All groups share one centre, and each spreads out both ways along 11 directions, with some noise.
Some rows, each with its group after it:
[  0  -4  -1 -11  -5 -12 -10   1  -2   2   6 -12   1  -4   9   6]	Q_664
[-3 -6 20 -3  4 -5 -4  0  8 -6  7 -9  0  6 -1  5]	Q_683
[ -7   1   7   2  -7   1   6  16   5  -5  13   0 -15 -14   6  -9]	Q_683
[  8  10   9  -5   0   4   5  -2  19  -4  13  -7   1 -14 -12  -5]	Q_84
[-8  1  7 -6  4 -1  6 -1  6  7 -3 -8  2  1 -3 -4]	Q_664
[-10   4   2 -11   3   2   7  12   6   5  -3   9 -14   1   2   0]	Q_683
[ 17  -6  -9  23   1  11  15  -5  -8 -11  -3   6   6  -3  -4  -2]	Q_530
[ -6   1   9   1   2   5  13 -10   7 -16  11  -8  10   9  -7  -4]	Q_897
[  1  13   1  -1  -8   3  -5  -3   6   8   4   1  -5  -3  13 -12]	Q_829
[ 13  12 -25 -11  -2   3  -3  -2   7  -1   0  -2  -9 -13 -10   2]	Q_530
[ 25  -4 -21   1  -2   5   0  -3 -11   2   6  -9  -8  -7   0  10]	Q_84
[ 12  -7 -20  -3   0   5   6 -13  -3   4 -11  -6  12   3   6  -3]	Q_897
[ 9  0  3 -7 -3  3 -4 -3  3  0 -6 -5 -3 -7  1 -2]	Q_683
[  4   9 -11  10  -9  -1   2  -5  -1   2   5   0   8 -11  -6  -2]	Q_897
[ 3 -7 -4  8 -4  2 -1  2 -4 -1 -1 -6 -4  1 -1  4]	Q_530
[ -7   2   0   7  -3  -3   8  -5   7 -14   2  -4  11  -1  -9  -1]	Q_897
[ -3   3  -2  -9   4  -8   1  -1 -12  -5   8   0  16 -16  -9   1]	Q_829
[ 3  3 -5 11 -1 -9 -8  0  2 -2  0 -6  0 -7 -3  1]	Q_829
[ -4 -12  -8  -5   1   0   8   0   7  -1   4  -3   9   6  -3   5]	Q_84
[  9 -12   3 -10  -4   3  -2   6   6 -19   5  13   5  -8   9  -2]	Q_829
[-11   2  -9  16  -1 -11   8  -7  11   2  -2 -17   5  14 -12  14]	Q_664
[10  4 -2 16  2  0  9 -9 12 -7  1 -2  8  0 -8 -1]	Q_530
[-10  -1  -4 -12   2   0  -1   5  -8   1  13  -4   5 -13 -14   0]	Q_897
[-11   6 -15  -1   3  -8 -10  -1   2   7  -6   3  -3  10  14 -11]	Q_664
[  0   5   6  -2   3   4  10 -12 -12  -4   6  -4  10   6   3  -6]	Q_530
[ 3  1 -4  5  4  0  1 -8 -2 -4 -1 -1 -1 13  8 -3]	Q_664
[ -9  13  -2   7   6  -2   7   1   4  -4   1  10   1  -1  -7 -10]	Q_683
[  4   7  -1   2   2  -4  -8  -7   0  -4   7 -13  -4   0  -8   3]	Q_84
[ 4 -2  1 18 -8 -2 -3 -5 -4  3  9 -8 -3 11  5  8]	Q_664
[-9  5 -5 -4 -1 -2  2  6  3  8 -3 -5 -9 -5  2 -3]	Q_84
[ 3 -2 -5 14 -3  1  6  3 -8 -4  0  6  2 -8  5 -6]	Q_84
[ -1   1  -3   8   6  -1  -2  -5  -7   0   4   1   8   1  -1 -12]	Q_683
[-8 -9 -5  1 -4 -1  2 -1 -2  1  5 -5  4 11 -1  8]	Q_84
[ 10   3  -2   6  -7   1  -7 -11   8   7  14 -19  -3   6  -9  12]	Q_530
[ -5  10   2  -2   1   0  12   0  -6 -19  -8   4   0  -5  -6   4]	Q_683
[  3   2   5 -17   8   3   0  -4  -3  -6 -13   3   0  -3  17 -20]	Q_664
[ 16   9  -2   8  -6   7   7   1   8  -2  -1   2  -6 -20   1 -11]	Q_84
[  4  11  -2   8  -6   2  10  -6  -3 -13   3  -5  -3  -3  -1   1]	Q_683
[ -5  -1  -3   8  -5 -12 -10  -2   3  -3   1 -10   2   0   3   2]	Q_664
[ -1  -1   2  -2   0   1  15  -1   0  -6  14  -6  14 -14 -16   3]	Q_897
[-11  -8  -8  -1  -4  -1   6  11  -2   3   9   5   7 -10  -2  -2]	Q_84
[ 3 12  7 13  3  1  6 -9 -9 -3 -5  9  2 10  0  1]	Q_683
[  0  -7  -3   9   6 -10  -9  -5   5   1   7  -4   7  15   0   4]	Q_664
[ 13  -5   1   1   2  11   5  -5  11 -12  -3 -14 -13   3  -2   0]	Q_829
[ -2   8  10  -8   6  -8 -21 -10  -3 -12  11  -8   2   3   7 -12]	Q_664
[  6   7   5   6   3   0  12  -4  -1  -5 -13 -12 -18   7   8   5]	Q_84
[ -1   9   2 -16   0   9  10   2 -10   4  11  -2  -9  -6   0  -3]	Q_829
[-6 -4 -8 -3 -1  1 -1 -1  3  1 14  4 10  3 -1 -5]	Q_84
[ 5  1 -4  5 -2  1  3  1 -3  4 11 -3 -1 -3 -5  4]	Q_897
[ -2   9 -10   6  -3   1   5  -6 -12  -2   5  -4   0   1   0  -1]	Q_683
[-6 -8 -9  1  0  0 -1  0 -6  6  1 -8 -3 11  2  5]	Q_530
[ 20   5   3   3   7   8  -2 -14  23  -4  -2  -8  -6   6   1 -15]	Q_897
[ 17   4  -5   5   2   2   3 -10  -1  -7  17   1  12  -4  -7   0]	Q_829
[  4  -3  -7   0   4   3   1  -5  -6 -15   7  -2  -1   7  -3   3]	Q_664
[  8   2  12   8   2  -3   0  -7 -16  -9  14  -4   3   2  14  -5]	Q_84
[ 3  1  0 -1 -1  1  5 -5  5 -4  3 -7  5 -6 -3 -2]	Q_897
[  3  -8   4  -1   4  -2   0  -5  -1  -2   4 -18   6  -7  -2  -7]	Q_530
[ 2 -8 -1  4 -6  5  4 -6 24 -4  5  2  3 21  8  1]	Q_829
[-27   3   2   0   4  -6   7   5 -16   0   3  -8   7  -6 -13  -4]	Q_829
[  0   4   1 -12  -2   3   2  -4  -8  -8   1  -3   1  -4   1  -1]	Q_530
[ 0  3  3 -4 -1  3  3  1  1 -5  9 -4 -4 -7 -1 -5]	Q_683
[  1  14  11   0  -5  -1  -4  -4  24  -1   1  -1   6 -20   3 -24]	Q_84
[  1 -20  -4   6  12  -2   9  -5 -11  -4   1 -17  15   0  -3  -4]	Q_530
[ -3   2  13   3   2  -2   1   3   6 -14   6  -5  -4  -7  -7  -2]	Q_897
[ -2  -1  -1  -1  -9   2   8   2  -8  -9   8 -12 -13   3  12   5]	Q_683
[ 13  -4  27  -5  -6   9   3  -1 -14  -6  19  -9  -2 -11   2   3]	Q_664
[ 11   5  -1  -3   8   0   4  -8 -11 -11  23   1  -1  12   4   3]	Q_664
[-5  1 -1  2 -1 -3  1  1  3 10  1 -7  0 -3  4 -8]	Q_897
[  5   7  -1   5  -6  18   3   0   4  -8  -6  13  -4  -8  -9 -11]	Q_530
[  4  -2  -8 -17  -2  -3   3   5 -13   3  15  10   3  -1   8  10]	Q_829
[ 11   1  -7  -8   3  11   5   5 -13 -19   3  11 -10 -11  -2  -1]	Q_897
[  4   2   2  14  -4 -10  -1   4   4  -6   1   1   4 -13  -3   3]	Q_829
[  1  13  -2   0  -2  -4  -3  -6 -11  13  18 -10   0   1  -3   4]	Q_829
[  0  -3   0  -2   7 -12   8  -7 -15 -11  -1 -11  14  -2   9  -3]	Q_530
[ -5 -11  15  21   5   1  20   0 -19 -13   2   4  14   2   3  -6]	Q_530
[ 1  6 -8  2  2  1  3 -9  0  0  4  1  8  4  0 -5]	Q_829
[  1 -13  -9   4  -6  -3   5   4   3  -7   3 -13  -1  -6  -1   8]	Q_683
[-14  -1 -11   1   3   3  20 -12   7  -8  -8  -3   4  31  11  -1]	Q_897

New rows. What belongs after each?
[ 12   3 -12  11  -3   8   6  -4 -10  -6   3   8   1  -1   1  -2]	Q_897
[ 6 11 -3 -1 -1 -2  0 -6  3  2  3 -5  1 -6 -1 -2]	Q_829
[-13   5  -1   0   0  -9   2  11   7  -7   0  -2 -13   0  -2   8]	Q_897
[ -1  -4   3   5  -8  -1 -16  -5  -3 -10  12  -2  16  -8  -2  -7]	Q_84
[-2  1  4  2  3 -4 13  7 -3 -6 -6 -7 -9 -6  1  3]	Q_84
[ -2   6   0  -1  -9  -8  -6   4  11  -6  -4  -1 -13  -1  10   5]	Q_530
[-15  14 -13 -13  -2   6   2   4  -4   9   6  10 -10   6  -3  -1]	Q_530
[ 10   8  -5  -4  -4 -13  -8  -3   7   3   4   1   8 -12   1   4]	Q_829
[ -3   0  -1  -7  -7   5 -11  -5   7  -6   0   4  11  -8   3 -18]	Q_84
[-18 -24   5  10  12 -18   5  12   3 -10 -11 -10   8  -3  10  -9]	Q_530
[  4  -2   2   6   0   1  -8  -5  16 -17   2  -2   9  -9  -6 -15]	Q_829
[ 7 -9  8 -2 10  5 -8  1 -5 -4  5 -7 -6  1 -1 -5]	Q_897
[  7   6   9  -2  -2   7   8  -5 -23 -13   6   1   3  -9  -4   2]	Q_683
[  6  -2 -32   3  10  -3  -3 -12  -6  10  -7 -19  11 -10  -6 -13]	Q_530
[ 21   2   4   9  -4   8 -16 -11  -1 -14  27  -4  -6   7  -3   2]	Q_664
[ -1   3  -8  -2  13   6   8  -4   2  15  10 -10   5  -9  -2 -29]	Q_530
[ 1 -5 -7  4 -2  3 13  5 -1 -1 -2  3 -1 -3  4  0]	Q_84
[ 10   0 -16  -1   6   5  13 -14  -7  -7  -4  -3   5  17  -4  10]	Q_683
[-2 -1 13  5  3  1  2  6 -7 -4 11 -2 -6 -6 -1 -6]	Q_897
[ -2  -4   2   5   2   5   3  -9   9 -13 -10 -15   1   5  -4  -8]	Q_829
[  3   5  21   9  -2  -1  15  -4  11  -6  -2 -14  -8   7   3   6]	Q_84
[-10  12   0  -7  -7  -8   5  -3  -7  16  13   6  11   5  10   5]	Q_829
[ 7  7 -2  6  2 -1 -6 -9  0 -3 17 -3  4  3  0 -5]	Q_84
[-15   5   8  -7  -4  -6   0   7  -3   5  -4 -12 -11  -5   6  -1]	Q_84
[  8  -5  -2  10   4  -2  -5   4  -5   9  -9  -1  -3  -9  10 -12]	Q_897
[-11   3  -5   4  -1  -6   6   6  10  -7  -1  -3  -5  -1  -1  -1]	Q_683
[  8   5 -16  -6   0  -2   0  -5  -2  -7  -7  -3  -2   0   4   5]	Q_530
[ -5  10  -7  11  -5 -10 -12 -10   5   7   9 -15   9  -4 -11  -2]	Q_683
[  1  -3 -11   3   6   3  15   1   1   5   3   1   4   1  -3  -3]	Q_897
[-5 -4  0 -7 -4 -1 -4 -1  2 -2  6 -4 -1  7  7  1]	Q_829
[ 1 -3 -9 -1  2  2 -2 -2  3  3  3 -5  0  1  3 -8]	Q_683
[  1   3  -3   6   3 -11   0  -3 -13  -2  -4 -12   5  -8  -5   7]	Q_829
[  0   4 -10  -9   2   2   5  -3  17   8   4  -5  -2   5   1  -6]	Q_84
[  0   4  -4  -1   1  -1  -2   1 -15  -1   7  -2  -1  -9   1  -4]	Q_829
[  1  10  -6   3 -10   1   7  -1  -4  -5  -2   1 -11   3  11   4]	Q_897
[  7   0 -10  21   2  -8   3   1 -11  -8   4   6   9  -9  -5   0]	Q_829
[ -7   8  -9  -1   2  -5  -8  -2   3   4   4 -11  -7   3 -11   4]	Q_84
[ 7  1 -9  4 -2  3  0 -2 -3  0  8 -5 -3  0 -7  6]	Q_84
[ -4   5   2   5   0  -4  -5  -4 -10  -2   3 -13   1  -8  -6  -4]	Q_829
[ -3  -5   2   8  -1   5   0  -1  14 -12   2  -3   0   2  -3  -7]	Q_829
[ -6   8 -13   8  -4 -19 -22  -9   9   8   9   2  20   1   1  -4]	Q_829
[ -1  13   4  21  -8   1 -11  -6   2 -10   7  -5  -6  -3  -4  -9]	Q_664
[  5 -12  -2  -6   3  10   9   7  -3 -14   3   2  -9  -1   0   2]	Q_829
[-3  4  6 -4 -6  8  1 -6  0  1 11 -8 -6 11 -6  8]	Q_84
[ 8  6 -4 -3 -5  5 -1 -5 -3 -4  7 -4 -5 -3  0  2]	Q_897
[  8  -6 -15   6  -4   0  -2   5 -10   1  18   3   6 -17  -7   0]	Q_84
[ 6 -4  4 -1 -6 -4  3  2 -2 -5  7  4  5 -2  7  9]	Q_829
[  3   7   1  -7 -10   7  -6  -3  -3   3  -2  -8 -13  -4   6  -3]	Q_84
[ 12   1  -5 -17   3  -1   3 -17  11  -8   5   2  26   3   0   2]	Q_829
[  3  -1   0 -10   1  -1  20   2  -2  -6  -1   7   8  -6   0   9]	Q_829
[  6  10  -2 -10   4   9  23  -2  -7  -5   1   9   6 -11  -3  -7]	Q_829
[  8  -1  19  -6 -10   6  20   3   9  -5  13   4   0  -2   4  11]	Q_829
[  9 -12  -1   3  -1   4   2   4  -1  -6   7 -11  -3  -7  -7   6]	Q_530
[ -7   0 -16  12  -2  -7  -1  -1  -1  -5   0   0  -2  15  -2  12]	Q_897
[  2   2  -3  -9  -2  -1  -1  11  -7  18   3  -6 -15 -11   9  -1]	Q_897
[-14 -10   7   9  -1 -10   4   5  -3 -10   6   0  15  -7  -7   2]	Q_84
[-3  0 -5  9  1 -5 10  4 -1  2  8 -3  0  1 -8 10]	Q_829
[-2  8  0  6 -3 -5 -3 -2 10 -1  4 -8 -4 -1 -3  2]	Q_897
[  7 -15 -21  -2  11   2  11  -6  -9  -8   8   5  11  19   4   5]	Q_84
[ -6 -20 -13  -2  -4  13 -12   5  -8  12 -10 -11 -10   5   2  -7]	Q_530
[-2  9 -4  0 -4 -4  9 -2 18 -7 -9 -6 -4 -1  2 -1]	Q_897
[  6  -4   1 -17   0   9   0   3   2 -12   8   2  -5  -8   2  -5]	Q_829
[-10   2 -13   9 -10  -5   7 -12  -1  -6  -7  -5  19   2   1   0]	Q_897
[ -8   3   6   2   0  -6   1   7  -3  -8  -7  -5  -3 -14   0  -6]	Q_84
[ -2  -2  -8   7  12   9   2  -4 -13 -12   6 -19  -7  -4 -22  -7]	Q_829
[-15   1   2  -3   4  -1  -6   7  -5  -7  13   0  -8   3 -10   0]	Q_897
[-11   1   6 -13   6  -1   7  -5 -12   7  15 -12   2  10   7  -4]	Q_530
[ 10  -3  11   7  -6  -1  -9 -12  -8 -10   5  -7   8   3  16  -7]	Q_84
[  2  -8  11 -19  -9   9  16   3   2   1  16   2  -6  13  14  16]	Q_829
[  7 -13 -17  -2   3  -3  -3  -5  -6  -4  -9 -17   3  -1   1   3]	Q_530
[ 0 -5  5 -7 -4  0 -5  0 -1 -6  5 -8 -3  0  3  1]	Q_829
[  4 -15 -16  10  -6   2   3   9 -20  -3  -5   1 -12   6  10  12]	Q_530
[ -5  15   8  13 -10   9   7  -8 -13 -20   9 -18 -11  -2 -14   4]	Q_664
[  9  12  -3   0 -21   9  -2  -8   9  16  -1 -22 -18   0  10   3]	Q_664
[ -6   5   3 -10   3   7   9   0   1 -10   6  -1  -6   3   0  -7]	Q_897
[ -4  -1  -3  15   0   5   7   4  -2  -5  16   2  -2   1 -10  -3]	Q_829
[-5  1  1  5 -1 -7 -2  6  3  4  6 -7 -5 -4 -3  4]	Q_897
[ -2   6   1   9 -12 -12 -15  -3  -4   8  -2  -2   1   1  20  -2]	Q_829
[  8   0  11  14   1  -6 -14  -9  -7   0  20  -3   1  17  12   0]	Q_664
